There are 8 hidden switches. A switch that is on adds its own fixed numbers to the row, and there is some noise. The rows also spread widely along 11 directions, which tell nothing about the answers.
Known rows, each followed by its switches (1 for on, 0 for off):
[-14.1 -15.6  18.3  -9.5 -21.5  -2.7  -1.9  -3.2  12.0 -11.7  12.6  -4.6
   0.3 -35.2 -18.5 -14.5   3.0  21.3  -7.4 -13.4]
0 1 0 0 0 0 0 1
[ 11.5  -2.7  16.3  33.0  19.0 -11.0  -3.3 -23.6 -13.7  -2.9 -20.6  24.9
  -4.9  24.6  -5.7 -12.4   3.2  -4.1  -8.0 -24.9]
0 1 0 1 0 1 0 1
[ -3.2   9.0  38.9  18.5 -13.2 -11.9   4.1   7.0 -38.1  21.7   6.4  24.5
  28.9 -10.9 -48.6   7.1  14.0 -16.2  -6.0  -1.4]
1 0 0 1 1 0 0 0
[ -8.8  -9.6  26.6  -6.6  32.1  -6.4  16.7  17.3 -13.5  16.6  22.7  18.1
   3.8 -27.8  51.0  -6.4  29.6  25.0  21.0   7.2]
0 1 0 0 1 1 0 0
[  1.1   8.1   5.0  12.6  24.7 -30.1  -2.7 -18.9  11.8 -13.1   9.3  14.8
   6.6   2.5  -6.9  -7.8  19.8   5.8   5.2  22.1]
0 0 0 0 0 1 0 1
[  0.0   3.7   9.3  -3.2  15.0 -13.2   2.0  -1.2   3.2   5.1  26.6  14.5
   9.0 -24.0   4.0 -29.3   9.2 -24.0  -3.7  -1.9]
0 0 0 0 0 0 1 0
[ 16.7 -19.8   7.3   0.0   1.8  -0.5  29.1  12.0   1.1 -11.6   5.6  19.0
 -17.7  20.1  -6.0  -1.5  -4.6  22.5  -0.7  10.8]
1 0 1 0 0 1 0 0
[-10.0 -21.5  17.5  11.5  10.3 -28.8 -17.8  11.7   9.5   5.0  17.7  17.4
   6.5 -13.1   3.4 -36.9  -1.4  -9.0 -30.0 -11.5]
0 1 0 0 0 1 0 0
[  4.4  19.6  -3.8  20.6  -0.6   7.2  14.3 -38.3  -7.4 -47.6 -14.6   9.6
  -4.4   9.8   8.1  38.0  10.3   3.7   5.4 -18.2]
0 1 1 0 1 0 1 0
[  0.0 -27.8   2.9  16.0  34.1   1.1   5.6 -10.2  13.4 -20.0  30.3   2.6
 -18.5   6.5 -11.6 -26.1 -11.2 -12.5 -29.0 -12.4]
1 1 0 0 0 1 0 1
[ 13.7 -15.7   3.7   1.1  -7.5   7.5  21.0   2.8  -3.4 -20.4  -4.4  18.5
 -13.2  27.8 -10.5  -1.7 -17.3   6.6  -2.1 -16.5]
0 1 0 0 1 0 0 1
[ 11.5  18.9   0.7  12.8 -21.5  15.7 -16.8  -4.9  14.5 -52.2   1.7 -13.0
 -19.4 -20.3  -1.7  14.8   9.7  27.3   6.8 -16.3]
0 0 1 0 0 0 0 0
[  3.5 -10.3   8.6  11.0  19.1 -18.3  -7.8  21.3 -13.6  -7.0  12.9  41.4
   1.3  10.1  29.6 -17.0  -8.2 -30.2 -21.3 -27.1]
1 0 0 0 1 0 0 1
[ -0.4  -5.3  20.3   3.5 -38.8 -35.4 -38.3  15.6   8.6 -14.5 -15.6  19.3
  16.4   2.9 -23.3 -11.0  -9.8  15.5  -3.5  -2.5]
1 0 0 0 0 0 1 1
[-10.7 -29.0  10.0  20.5  23.7 -22.6  -1.2 -25.4   7.1  14.8  -3.9  14.4
   5.8  45.0 -22.5 -29.0 -27.7 -12.4  -7.7   1.2]
1 1 0 0 0 0 0 1
[-11.9 -15.8  22.1 -21.8 -26.2  15.7   4.8   9.7 -19.7  23.6   1.2  21.4
  15.5 -17.8   2.1 -13.8 -11.7 -14.5  15.6 -28.4]
1 0 1 0 0 0 0 1
[  7.0 -12.1  -7.8  -1.0 -18.4 -67.3 -12.2 -11.5  47.3 -64.9   6.3  13.7
  -6.9 -15.6  -1.1 -32.9   4.2  14.2 -55.8  -4.1]
0 1 0 0 1 0 1 1
[  3.3  13.3  18.9   8.2   8.1  26.0 -20.9  31.2 -24.9 -10.1  31.5  10.8
   4.6 -28.2   3.2  14.1  12.4 -10.7  12.2 -25.7]
0 1 0 0 0 0 1 1
[-20.2 -12.1  23.2   3.2 -12.0  -3.7 -31.6  19.2  -6.2 -14.8  16.4   4.7
  19.1 -19.6  10.9  16.9   5.7  15.2   2.7 -11.4]
1 1 1 1 1 1 0 1
[ 10.1  11.7  11.8  20.6  18.4 -32.3   5.2 -38.0   4.3 -25.3  -7.5   6.1
  -2.7   0.0  -5.4   9.9  35.2  41.2  10.0  22.3]
1 1 1 1 0 0 1 1
[ 23.2  16.8   9.6 -12.7  -0.9 -20.4  15.5 -21.0 -15.4  18.5  -8.9  33.6
  16.4   1.5  -6.8 -27.3  17.4 -25.2  16.8   6.2]
1 0 1 1 0 0 0 1
[-38.5 -30.1  35.0  12.4   5.2   8.6  18.1 -41.3 -16.4  33.4 -14.8   7.5
  14.5 -12.2  -2.7 -11.9  -4.8  -0.9   6.6 -30.0]
0 1 0 0 0 1 1 0
[ -1.1  -7.2   3.1   2.4  14.8 -14.7 -16.2   8.7  19.5 -19.2  28.4   1.5
  -4.9 -10.0   1.8 -20.2   2.4   8.4  -7.4   1.9]
0 1 0 0 0 0 0 1
[ 16.6  -2.5  16.0 -21.1   4.7   4.9  24.9  47.4 -23.2   8.7  26.3  33.2
  -0.1 -15.3  26.7  -4.7  12.2   1.3   9.0  -3.3]
0 1 0 0 1 0 0 0
[ 20.6 -16.3  14.5 -12.2 -30.2 -11.9  36.1  16.6 -15.5  -9.8   1.3  35.7
  -2.1   9.8 -60.6  -1.0  -6.8   3.4 -26.4  -0.1]
1 1 0 0 0 0 0 1
[  5.3  10.5  10.4   4.9  12.3   3.8 -10.4   6.1 -19.5   3.5  12.7  26.9
  17.0   6.7 -14.6   3.5   1.1 -33.4  11.7  -0.9]
1 0 0 0 0 1 0 1

New rows. What belongs after each?
[ 13.5  -9.1   6.3  18.7  15.9 -21.4  18.1  -7.4   1.2   4.2  22.3  12.3
  13.5  35.5 -50.2 -13.6  -2.6 -18.4 -12.7  28.1]
0 1 1 1 1 1 0 0
[ 10.8   4.6  10.2  21.8   8.1   1.8 -12.3 -18.4  -3.6 -36.9  -7.9   7.7
 -13.9  -0.9  -2.9  10.5  11.8  14.4  -8.4 -21.2]
1 1 0 1 0 1 0 1
[ 16.1 -10.4   5.0  25.3  30.3   0.1  18.2  17.5  -4.3 -14.7  25.6  14.3
 -20.6  27.3 -20.9   4.0  -3.6   9.7 -14.6   8.2]
0 1 0 0 0 0 0 0
[-16.3 -12.7 -13.7 -14.1  29.1 -18.4  16.6 -33.3  28.3  -4.0  45.3   1.3
  16.7  -7.2 -10.9 -23.9   0.4 -36.5 -21.5  21.4]
0 1 1 1 0 1 0 0
[  3.1 -10.0   4.5  -4.2   3.0  15.1  20.1   6.6 -17.3 -11.2  -8.6  32.3
  -9.4  18.2  19.5  18.0  -8.3   7.8   8.2 -24.3]
0 1 0 0 0 0 0 1
[ -4.2   9.6  24.0  41.1  14.8   9.4  -9.2  -1.3 -15.9 -21.5  20.4  -3.2
  -4.6 -17.0 -27.9  21.4  17.0  11.1  -9.0 -13.7]
0 1 0 0 0 0 1 0
[ -1.8  -1.8  10.1  47.2  25.0  -9.4  -5.0 -41.8   2.7 -23.8  -5.0   5.3
 -16.0   9.0 -13.4 -12.3   2.0  -2.6 -25.9 -32.6]
0 0 0 1 0 0 0 1
[  0.7 -22.3  26.4  21.3  12.5 -37.1  10.1  -9.5   9.8   7.3   8.4   6.1
  -6.0 -11.1  -7.7 -36.8  16.9  32.3 -20.6   4.2]
0 1 1 1 0 0 1 0
[ 10.3   7.7   3.3  18.0  34.1 -35.6  -4.0  10.8  -4.8 -18.4   5.1  38.8
  -8.4   7.0  39.7   1.4  17.3   5.8 -13.6   3.4]
1 0 0 0 0 0 0 0
[ 36.2   0.2  23.2  28.7  30.1 -26.7 -18.1  31.5 -21.0  18.4   4.1  39.2
  -5.7  22.6   0.2 -42.8   4.5 -14.2  -5.5  -8.4]
1 1 0 0 0 0 0 1
[ 12.3   1.4  18.6   7.3   8.8  -1.1   5.7  19.5 -19.2   4.6  15.6  27.8
  -3.6 -12.2  -1.9 -16.5   9.7  -8.5  -3.6 -18.4]
0 0 0 0 0 0 0 1
[  9.9  -6.1  17.9  32.1  26.6 -33.2  20.9 -22.6 -14.9 -17.6  -2.3  30.0
  -6.7   9.2  -7.1  -9.2  15.9  -1.3 -27.7 -12.8]
1 1 0 0 1 0 1 1
[ -7.2  -6.8  35.6  -1.1  -5.3   6.8  24.7 -12.2 -35.6  21.4 -12.6  25.4
  11.4 -20.1 -10.4   9.1  18.1   7.3   4.8 -15.3]
1 1 0 1 0 1 0 0
[ 17.6  21.6  12.2  17.7  -5.2  -9.4  -9.0 -19.1   0.1 -14.5   0.7   4.6
   6.6  -3.1 -22.3 -13.9   9.8 -14.6   2.9  -6.2]
0 0 0 1 1 0 1 0
[-10.7   5.0  -3.3  -6.4  -5.7 -19.0  12.4 -30.7   7.1 -26.2  -1.9  21.0
   9.2  -7.1  -8.6  12.4   8.6  -2.7 -12.4  -5.0]
0 0 0 1 0 0 0 1
[ -6.5 -12.3  11.3  -1.7 -17.3   7.2  -1.3  15.6 -13.0  -7.0   7.9  18.6
  11.8   3.4 -16.1  16.7 -10.5  -6.7  -6.1  -8.2]
1 1 1 0 0 1 0 0
[ -5.5  -5.2  -3.9   1.0   9.0  -4.2  20.3 -27.9  15.5 -39.1  29.1   4.8
 -11.7 -29.1 -15.0 -12.3   5.6 -16.3 -33.1 -19.9]
0 0 0 0 0 0 1 1
[ -1.1 -27.3  -1.5 -17.0  -7.1 -30.0  42.6  10.4  -1.2 -20.0   8.5  48.7
  -3.2   8.9 -10.3   1.4  -6.1  -1.9 -46.2  -8.1]
0 1 0 0 0 0 0 1
[  7.6   0.7  14.5  37.2  28.5 -12.5  -8.5  12.4 -19.3  -2.8  -4.0  30.6
  -7.8  14.9  34.3   1.7   8.6   5.9  -6.0 -21.8]
0 1 1 0 0 0 0 0
[  0.2 -10.9  28.6  11.1  14.9   7.0   1.2  16.1 -13.3  12.3  34.4  11.7
  -7.1 -37.9  -4.4 -35.4  11.3 -12.5 -18.9 -32.6]
0 0 0 1 0 0 0 1
[-15.1   2.3  18.3  37.1 -16.0 -15.0 -25.0  -9.5 -17.3 -15.6 -16.8  25.2
  21.4  16.0 -29.2  28.6  -0.9  -6.7 -15.0 -23.6]
0 0 1 1 0 1 0 1
[ 20.9  16.9   7.9   8.1   4.7  32.1 -16.5  14.6 -15.2  -5.9  10.2   5.5
  -3.4   0.9  13.2 -11.9  -6.8 -28.5  21.9 -30.2]
0 1 0 0 1 0 0 0
[-32.4 -19.2  13.6  12.3  17.7 -14.2 -14.7  -4.8  -0.1 -10.8  27.4  12.3
  11.4 -23.5  21.5  -8.0  -0.6 -17.1 -33.0 -34.5]
0 1 0 1 1 0 0 1
[-19.7 -12.5   6.2  11.0  27.6 -16.7  -5.0  -5.3  -8.3 -24.0  -4.3  37.7
  -1.4   5.0  50.7  24.8   6.8   7.4 -15.1 -22.3]
1 0 0 1 0 1 0 1
[ 11.5   4.4   0.3  12.1   8.2  -1.7  18.7 -22.5 -12.3 -17.4 -10.9  32.6
  -9.0  10.3  13.6   0.7   4.8 -14.8 -11.9 -32.6]
0 0 1 1 0 0 0 1
[ -1.0 -14.6  -3.7  -3.4  20.4  15.6  -4.2  16.2   1.1 -22.1  28.4  16.2
  -8.6  -2.2  35.7   3.3  -3.7  -8.0  -8.8 -26.4]
0 1 1 1 0 1 0 1
[ -3.4   5.4   0.7 -17.0 -19.1  -6.0 -15.1  -6.4   0.1 -12.0 -20.8  22.5
  22.7  20.2  24.5  10.4 -12.3  -4.1  34.6  -8.3]
0 1 0 0 1 0 1 1
[ 10.7  17.5 -14.5  -2.6  15.3  -1.8  17.4 -20.1  -7.4 -18.4  15.4  28.7
  12.4  13.6 -16.2   7.2  -3.7 -53.5 -10.6  -2.4]
0 1 0 0 0 0 1 0
[-17.7  18.6   9.8   6.6  25.8  -6.9  -9.5 -23.0 -17.5   3.6  12.9  19.3
  31.9  -9.9  18.8   8.2  14.0 -34.8  21.3  -8.0]
0 1 0 0 1 0 1 1
[ -6.9 -11.7   3.5 -15.7  15.8 -14.2  18.3 -14.1   3.3  -5.0  21.6  22.8
   6.5 -17.9  15.6 -11.7  13.2 -11.3 -10.0   0.7]
1 0 1 1 0 1 0 1
[  7.3  14.8  14.6   0.5  21.5   3.7  15.2   6.8 -28.2   7.4   5.5  32.5
   2.2  -4.5  21.7  12.7  19.1  -3.4  19.8   1.4]
1 0 0 0 0 0 0 0
[-14.4  17.0  22.4  14.7   6.4 -12.6 -25.1 -17.1 -17.4  33.4 -18.0  20.8
  40.9  19.7  -8.7   7.3   4.7 -16.1  38.3  12.5]
0 0 0 1 0 1 0 0
[ 10.6  21.9  -7.5  -7.8   7.2  -3.4 -19.8 -34.5   9.4 -19.8  -2.3  11.3
   4.1  -9.1  16.8 -21.9   2.5 -34.8   8.9 -18.2]
1 0 0 1 0 0 0 1
[-18.5  -1.5   2.0   2.5   2.5  -0.2 -12.6  -2.6   2.5 -27.0  -2.1  15.8
   4.3   7.0  24.7  29.8  -4.0  17.2  16.4  -9.9]
0 0 0 0 0 0 1 1
[ -7.8  -5.2  22.8  12.6 -11.3 -37.0 -10.7 -21.1  -8.2   7.8 -10.8  30.4
  21.4 -18.1 -15.3 -31.7   8.6 -27.0 -24.0 -22.0]
1 0 1 0 0 1 0 1
[-23.5  14.2   0.4  -3.0 -18.2  35.7   0.4 -43.1  -3.3 -23.5   3.3 -13.9
  16.5 -14.0 -22.0  27.3  -9.6 -27.2  15.8 -24.8]
0 1 0 0 1 0 0 0
[  1.4  26.6  -1.5  13.1   4.6   2.2 -14.7  -2.5 -14.9  -6.9   4.2  25.9
  20.1  15.4 -12.5  18.3  -4.5 -41.7   8.3  -6.6]
0 0 0 0 0 0 0 0
[-29.7 -13.2  14.7   3.7  26.8 -26.8  21.3  -4.4  -0.5  -6.5  31.4  13.0
  10.0 -14.6   3.3  25.7  25.9  34.8   0.8  31.9]
1 0 1 0 0 0 0 1
[  8.9  -0.6   9.8  30.6   5.4 -40.9 -23.1   4.6  20.9 -46.8  -8.7  11.8
 -15.4   9.8   1.6   7.0  18.5  56.4  -8.8  13.5]
0 0 0 0 0 1 0 1
[ -0.2  10.0   6.9   3.8  -2.8  -1.2   8.6  -5.6 -18.9  -5.3  -1.5  33.7
   9.8  -2.5  -3.5  10.4   2.7 -26.8 -13.8 -23.4]
0 0 0 1 0 0 0 0
[ 27.0  -3.0  14.3  -6.8   0.2 -16.1 -14.4  56.6 -12.1   9.3   9.5  46.2
  -2.2   2.0  28.2 -34.7  -1.9  -9.9  -1.5 -18.0]
0 0 0 0 0 0 0 1
[ 11.4  17.3  -5.1  19.4   6.6  17.4 -18.7 -16.9  -6.7 -35.6  10.4   5.0
   9.9  20.1 -12.4  21.8  -3.1 -30.4  10.8 -15.4]
0 1 1 1 1 1 1 1
[ 20.7   9.0  23.1  11.3   0.1   7.7  -3.2  15.7 -28.4  -5.0  17.5  25.0
   1.2 -28.0 -10.5 -13.6  18.5 -24.8  -5.2 -26.6]
1 0 1 0 0 1 1 1
[  2.7   6.2  12.7 -23.3 -27.2  -9.8 -19.2  -4.8   7.7  11.0  -1.4   4.8
  25.1 -10.7 -23.5 -23.2  -1.3  -5.0  23.3   5.7]
0 1 0 1 0 0 0 1
[ 21.3  -6.3  32.9  25.1  23.1 -28.4 -18.5  32.8 -23.2  12.0  13.5  35.4
  -1.8  -7.3   6.7 -33.4  15.9  -2.0 -19.9 -19.1]
1 1 0 1 0 0 1 1
[-22.8 -17.5  26.7  18.2  44.2  -5.5  21.8 -11.5 -27.0  18.0  22.1  21.3
  11.7  -3.4   7.0  20.1  23.5  10.3   1.7   5.9]
1 1 1 1 0 1 0 1
[  2.8   4.0  15.4  14.7  12.4 -14.7  14.0 -17.5  -5.7 -24.7  20.6   9.6
   2.8 -22.0 -22.8   3.3  29.7   3.5 -21.5  -2.0]
0 1 0 1 1 1 0 1
[ -7.5  -5.8   4.2  -5.4  -8.0   3.1   1.4 -14.9  16.3 -13.2   0.7  -1.6
  -5.7  -9.2   5.0 -11.6  -6.6   9.5   6.2  -9.6]
0 0 0 0 0 0 0 0
[ -7.8  12.0   6.4  20.5   6.3  -9.1  -9.5 -48.2  -4.5 -26.6 -33.1  17.0
   1.3  10.9  17.5  16.6   4.7   4.8  14.4 -21.5]
1 0 0 0 0 0 1 1
[  1.1   4.7  18.9  38.9  21.0  14.3  -0.7   8.8 -35.2 -14.0   5.2  24.5
  -7.5  12.1   1.1  35.3   8.3   5.4   3.6 -23.4]
1 0 1 0 0 0 0 1
[ -6.0   7.6  15.1  35.4  23.8 -16.5 -32.8 -15.9  10.5 -25.4  11.6  -6.3
  -5.9 -23.1  14.0  -8.8  19.0  12.7 -14.6 -17.5]
0 1 0 1 0 0 1 0
[ 10.8  14.3   3.1  -0.3  13.6  -8.4 -12.5 -13.2  -0.5 -11.2   2.7  16.0
  13.9   8.6  26.2  -6.0   9.6 -15.5  35.1   6.8]
1 0 1 0 1 1 1 1
[ 26.4  11.9   9.4  18.1 -10.6 -42.0 -28.2  -9.6  13.9 -23.6 -20.7  12.2
   0.5  21.9 -30.9 -18.3   5.7  21.2   2.6  17.0]
1 1 0 0 0 0 0 1
[ -2.8   8.7  13.1  -4.0 -14.2 -14.7   4.5 -33.6   0.7 -12.3 -25.7  14.4
   9.4  -2.6  -7.6  13.4  15.1  20.3  13.9   8.2]
1 0 0 1 0 1 0 0
[  2.5  21.8  19.4   4.3  -5.1  19.5  17.8  -6.2 -36.9  -5.1  -4.7  23.6
   5.4 -14.1 -11.7  34.9  17.4  -3.4  15.9 -11.7]
1 0 0 0 0 0 0 0
[ -1.8  -6.1  20.9   6.8  36.7  -6.3   4.5   4.3  -7.4  24.6  22.9  14.3
   4.6 -13.5  17.0 -27.4  15.9  -5.4   8.6   3.2]
0 1 0 0 0 1 0 0
[-27.5   4.7  17.2  -8.7  34.3  -3.7  19.3  -2.1 -24.9  14.2  32.6  31.9
  19.0 -46.6  44.7  11.9  30.9 -19.2  -3.7 -13.9]
0 0 0 1 0 0 1 0
[  4.0   5.2  14.2  11.7  21.9 -10.7 -20.0  32.3 -20.4  -1.3  46.9  25.6
  19.8 -20.9   8.3  -6.8  14.7 -44.3 -24.6  -9.5]
1 1 1 1 1 1 0 0
[ -9.3  -9.9  22.7  -8.3 -29.3  17.5  -2.7 -12.7 -19.6   4.8  -9.4  14.6
  13.4 -17.7 -22.3 -11.2 -15.5 -25.2   0.6 -42.2]
1 1 0 0 0 0 1 1
[ 22.8  24.6  20.3  15.2   3.7 -12.6  17.0 -31.2 -31.9  -8.9 -36.1  38.9
   4.4   6.8  -6.4  14.1  30.5   4.0  21.3  -5.2]
1 0 0 0 0 1 1 1
[ -7.8  -3.8  26.2  27.5  11.2 -14.8 -25.2   1.4   2.3   3.7  29.8  -8.3
  17.8  -4.1 -41.5 -16.1   3.3  -9.4  -6.4  15.1]
1 0 0 1 1 1 0 0
[ 18.3   3.7  12.0 -14.6  -3.9   4.5  -6.1  33.9 -16.1  11.7  15.0  27.4
   8.4  -1.7  -2.5 -18.0  -1.6 -17.4  15.6  -8.8]
0 1 0 0 0 0 0 1
[ 10.4  17.8  -8.9  -1.8   0.0 -21.5  13.1 -16.8  -9.8 -36.7 -21.6  41.5
   5.3  23.5  12.0  40.1   8.2   2.0   0.3   5.8]
1 1 0 0 0 0 1 0
[  8.3  -5.4 -12.7  -5.2  -3.9  -8.1  17.5  -2.8   1.9 -23.0   3.6  27.9
   2.5  33.8 -17.6  15.0 -13.2 -10.0  -4.9   3.7]
0 1 1 0 0 0 0 1
[ -5.7   4.2  -2.4   6.8   0.5 -15.8   0.5 -16.5   1.6 -17.3   5.7  15.9
  20.9  20.9 -32.6  22.4   2.4  -6.9   4.4  18.7]
0 1 1 0 0 1 0 1
[ 24.0  26.6 -16.8   4.6  25.1 -29.2 -12.1 -40.3   7.9  -8.6 -14.3  27.5
  16.7  37.2  17.2 -17.4   5.1 -33.8  22.1   9.2]
0 1 1 1 0 0 1 1
[-32.0 -20.7  22.1  10.8  15.8  -1.7 -33.1  11.2   2.9   7.6  41.6  -2.1
  20.6 -17.2 -18.1  -9.7  -7.8 -16.9  -9.7  -3.9]
1 0 0 1 0 1 0 1
[ -0.6 -11.5  12.7  14.2   0.8  19.0   0.6  33.1 -21.0  -7.8  35.5  13.3
   6.1  11.5 -36.0  24.5 -14.2 -14.0  -8.7  -2.5]
1 1 1 0 0 0 1 0
[-18.1 -12.8  17.4   6.3 -19.1   0.2 -12.5 -15.5  18.0 -24.1   4.5 -12.8
  -3.8 -24.8 -16.8  -7.8  -2.5  26.6   0.6 -17.2]
0 0 0 0 0 0 1 1
[  0.7   6.5  -2.6 -29.5   0.9   2.6  13.2 -21.2  -1.3 -16.4  -9.0  24.5
   3.7  -5.1  37.1  13.0   7.8   5.5  27.0  -5.6]
1 0 0 1 0 0 1 1
[ -0.7  -0.5  -3.1 -11.3  -1.0 -16.2  10.4 -13.5  12.3 -17.8  10.8  18.5
   1.8  -9.1  -4.1 -14.0   2.5 -10.6  -8.6  -3.9]
0 0 0 0 0 0 0 1
[-26.2 -10.2  11.8  -5.1 -26.0  -1.0 -18.9   0.0  -4.3  -2.8  -5.5  17.5
  29.4   3.1   7.9   8.7 -14.6 -14.1  13.1 -20.1]
0 0 1 0 1 1 0 1
[  5.7   4.5  18.0  23.3  -0.5  -6.1  -2.3 -10.8  -6.0 -33.1   1.1   3.0
  -6.8 -17.0   1.7  10.7  21.4  20.7  -8.0 -10.6]
1 1 1 0 1 1 0 0
[ 22.6 -10.2   2.1  -7.2  12.5   2.9  28.1  18.1  -2.7  -4.4  35.1  19.8
  -9.2   6.5 -33.9 -21.5  -3.8 -16.6 -13.8   4.5]
0 1 0 0 0 0 0 1
[ 23.0 -17.9   2.1  34.7  25.2   4.2 -25.5  30.1  12.9 -12.0  16.3   2.0
 -17.5  65.4   5.2 -18.3 -31.0   9.7  15.5   0.7]
0 0 1 1 1 0 0 1
[  7.0   2.6  -2.0 -17.0  -7.7 -33.9   8.8  27.9  -9.9 -28.2  15.3  59.1
  17.4  -3.4   2.7  18.9  11.5 -19.0 -32.9  -1.1]
0 0 0 1 0 1 1 1
[ -5.2  -5.4   7.6 -12.7   3.0   1.2   8.8   1.9 -13.2   9.6   6.8  27.5
  14.8   0.6  23.0  -8.0  -6.4 -28.6  -0.8 -20.9]
0 1 0 1 1 0 0 0
[-10.7 -12.1   3.4  -2.3   3.9  -2.2  14.2 -35.9  10.7  -4.8  -2.5   9.5
   1.0  -2.8  -0.4 -17.0  -5.0 -14.1  -9.9 -14.8]
0 0 0 1 0 1 0 0
[-13.0 -15.5   7.1   5.0   4.8  -9.5   4.9   4.6   3.0  -3.5  20.4  15.3
   8.7   3.4   0.0   2.7  -5.6  -2.3  -9.9  -0.5]
0 0 1 1 0 0 1 0
[-10.6 -15.6  11.9   4.1  12.3  -6.1  -2.6   4.0  -4.3   4.2   5.4  15.5
   9.6  25.8  -9.9   7.9 -13.0   9.2  14.1  10.5]
1 1 0 0 0 0 0 1
